Each cloud of rows lies close to a flat space through zero, with a little noise off it, and is much wider in some directions of that space than in others. After each cloud: how many dimensions does that space have?
In the rows, zero is written as 128.

0: 146  96 111 133 136 141 125 143 141  94 104  78 165 159 163  88
1: 105 113 108 154 120  93 102 145 154 123 153 114 133 147 118 120
2: 104 117 123 132 104 139 121 114 142 142 138 130 114 104 100 150
3: 134 126 142 167 140  56 108 164 120 122 150 130 137 173 136  91
4: 169 142 113 104 174 112 117 137 142 156 159 168  91 155 191 159
5: 160  72 120 139 136 128 100 131 159 171 178 142  86 145 150 160
6: 113 134 170 116 131 145 149 109  79 118  84 120 158 101 107 108
7: 104 118 106 153  69 157 141 125 165 110 130 106 125 105  78 127
8: 137 123 169 123 142 118 130 115  97 159 133 157 112 114 123 140
9: 115  80 116 189 102  78 101 169 157  98 149  82 157 173 114  74
10: 168 104 148 151 135 116 129 143 121 134 136 125 125 159 149 105
11: 103 143 174 117 141 120 142 122  58  96  66  97 196 114 111  75
12: 163  94 115 175  91 134 144 155 159  90 123  83 145 169 132  75
13: 111 128 111  92 123 176 133  95 140 141 118 132 116  80 122 171
14: 156 152 109 125 148 109 125 147 144 135 151 156 102 159 165 139
15: 114 120 158 114 138 130 122 111  95 150 123 144 128 104 110 140
16: 130 146 107 205 120  11  99 206 155  87 177 122 136 219 136  60
17: 137 145 140 152 122  93 126 148 125 130 150 147 112 148 119 118
 -> 6

0:  78 163  91 134 153  80 157  86  91 145 145 105 111 168 148 102
1:  97 129  96 168 172 140 153 108 176 131 149 138 102 127 134 137
2:  96 165 135 138 132 167 153 118 102 146 118 117 140 123 103 114
3: 117  99 122  91 136 103 121 137 142 107 121 135 124 128 134 134
4:  93 113 131  94 103 128 115 142 105 122 115 126 159 126 100 139
5: 135 128 144  96 131 104 113 147 113 104 103 135 106 113 131 121
6: 149 129 128 115 154  91 114 119 124 130 128 100 108  97 157 114
7: 153 125 113 116 159 107 135 123 137 131 133 102 121 100 163 103
8: 122  98 141  42 110 114  75 189  84 108  81 105 168  46 113 111
9: 150 144 128 174 159 127 114 122 139 131 138 112 116  99 136 123
10:  91 131 127  93 103 120 136 143 105 124 116 122 148 101 113 119
11: 118 130 101 119 148 103 146 110 143 142 134 125  86 107 166 113
12: 147 112 123 144 147 128 115 133 153 118 132 144 110 137 136 140
13:  92 150 142  84 100 105 126 122  60 141 121  79 176 106 106 106
14: 180 117 160  84 118 110  95 168 118 102  97 122 123  69 140 110
15: 214 136 160 119 173 128 103 153 123 102  95 121 104 108 152  97
16: 131 119 136  99 124  94 120 115 122 129 128 117 113 124 143 134
17: 150 143 149  87 147 160 138 136 116 139  91 114 107  76 139 102
 -> 10

0: 124 133 172 115  97 110 126 119 176 122  98 139 107 157 102 113
1: 138 168 146 140 130 107 143 141  84 147 103 134 102 144  97 126
2: 108 112 110  88 179 103  70 126 110  85 168 159 127 142 133 104
3: 175 114 125 104 121 117 147 116  95 138 107 145 146 119 166 137
4:  89 176 101  99 190  99 104  93 175 148 121 155 129 159 111 104
5: 112 102 191  97 106 106 105 158 136  83  98 112  98 111 127 141
6: 116  81 143 118 105 116 122 130 149 121 103 145 120 153 110 139
7: 131 165 129 132 173 144 135  72 167 107 126 140 168 141 115 122
8:  92 102 130 149 115 139 125 104 135 157 151  87 104  93 140 171
9: 156 142 151 116 111 108 118 150 139 119  54 126 139 140 124 110
10:  95 124 134 147 165 159 103 127  60 169 180 133 140  91 151 110
11: 191 109 119 111 162 120 127 148 163  93 117 169 103 164 127 148
12: 109  53  79 129 147 176 143 152  62 169 163 111 168 110 112 163
13:  80  83 181 137 108 127 147 142 108 129  73 169  91 110 154 168
14: 143 128 143  71 111 112 136 134 113 138 122 127 161 125 138  96
15: 124  90 147 115 117  98 158 116 108 141 124 127 166 137 135 128
16: 160 163 146 148  94 149 147 116  60 109  64 167 121 152  85 126
17: 203 167  69 145  87 160 149  75 207 146 116 144  97 147 135 150
 -> 14

0: 137 118  98 155 115 136 106 101 142  79 150  88 153 142 129 147
1: 127 169 141  84  79 126 112 113 114 125 127  90 110 101 126 125
2:  91 141 121 114 192 123 151 231 187 167 151 195 105 142 141  69
3: 129 158 126 130 110 115 146 157 120 112 129 131 118  94 124 146
4: 146  98 111 142 143  98  89  64 132  89 159 123 192 106 120 170
5: 151 133 136  80 126 123  98  86 133 113 111 129 167 119 120 114
6: 134 104 148 135  97 125 141  80  61 169  93 105 121 104 131 181
7:  94 145 153 143 148  82 142 163 128 157 133 193  48  80 132  96
8: 158 128 121 176 110 111 135  80  89  36 120 123  97  67 129 164
9: 122  70 102 160 167 108  82  89 180 141 104 150 197 184 136 113
10: 162 117 136 150 107 179 142 100  90  96 119  78 132 166 114 162
11: 115 168 149 131 104  77 123 151 107 111 116 137  93  83 117 158
12: 114 136 123 114 151 119 111 138 172 127 169 153 122 125 129  74
13: 140 134 163 121  76 109 120  57  72 143  93 113 108  85 118 147
14: 141 134 162 175 106  41 120  76  80 100  95 170 131  44  97 190
15: 150 147 130 164 117  86  98  83 130  32 182 133 132  75 100 152
16: 160 110 108 115 137 186 155 117 146 138 129 133 192 151 124  96
17: 105 135 119 140 125 108 112 142 128 115 124 117  85 124 146 135
 -> 10

0: 141 162 101 130 122 179 136 169 142 113 132 149 160  72 145 141
1: 139 141 156  70 133  88 110 164 128 126 119 153 119 112  92 136
2: 116 130 165  86 136  81 125 107 126 131 113 110  90 174 102 115
3: 109 115 124 162 130 141 145  74 131 125 128  90 108 178 150 115
4: 124 131 114 143 124 152 135 124 134 121 129 116 131 126 142 127
5: 120 119 142 120 134 101 122 112 122 134 122 118 110 154 119 120
6: 128 134 132 116 130 123 125 136 126 129 125 135 128 119 120 128
7: 123 131 133 121 130 124 131 124 131 125 123 121 117 138 127 124
8: 126 149 145  93 130 124 131 138 140 116 116 128 117 129 118 129
9:  89 113 135 155 134 129 155  40 136 122 120  58  84 219 147 100
10: 124 121 128 136 129 125 127 116 127 136 128 121 125 138 128 123
11: 104 114 148 129 133 101 137  72 129 129 122  85  88 198 123 105
12: 129 116 117 149 126 138 127 128 126 137 136 134 143 115 136 131
13: 123 118 103 176 124 165 146 106 132 129 139 115 141 133 161 126
14: 132 136 144  96 130 112 121 142 125 124 119 137 120 125 112 130
15: 127  88 132 149 128  89 115 108 113 156 136 126 124 148 119 121
16: 160 122 111 134 119 134 105 194 115 141 150 185 178  47 125 153
17: 105  90 128 174 133 114 134  65 114 145 136  88 109 185 140 109
 -> 3

0: 150  96 161 132 124 114 119 145 132 131 136 137 123  87 113 164
1: 142 129 124 125 132 133 100 142 127 148 122 129  94 127 125 134
2: 141  83 174 132 123  96 124 133 143 121 144 138 145  69  98 159
3: 133 111 140 124 114 125 121 142 155 130 121 138 123  97 140 136
4: 114 101 161 141 101 117 178 120 142  87 141 138 185 100 136 142
5: 128 130 127 107 138 124 125 120 116 142 101 128 116 108 121 114
6: 131 103 153 122 126 105 158 125 138 113 133 135 159  87 129 150
7: 114 138 116 130 125 132 131 117 134 123 127 125 137 142 132 109
8: 139  92 163 127 118 110 123 138 142 126 128 139 132  74 111 149
9: 151 134 119 140 162 119  90 133 107 149 162 115 101 161  92 150
10: 124 144 112 125 150 123 113 112 112 139 133 116 120 152 106 112
11: 118 146 111 138 136 131 141 117 123 118 147 120 146 165 132 122
12: 128 149 111 116 138 141 136 124 102 136 108 123 115 145 136 115
13: 135 113 143 129 111 134 122 144 139 130 119 137 117 105 136 137
14: 128 180  69 126 148 154 114 132 120 148 129 115  97 199 159 113
15: 130 140 116 128 133 135 133 131 125 130 130 126 125 144 140 131
16: 119 126 130 118 117 131 145 124 133 121 109 133 137 111 141 116
17: 143 118 135 147 147 111  83 129 125 142 167 119 110 144  81 143
 -> 6
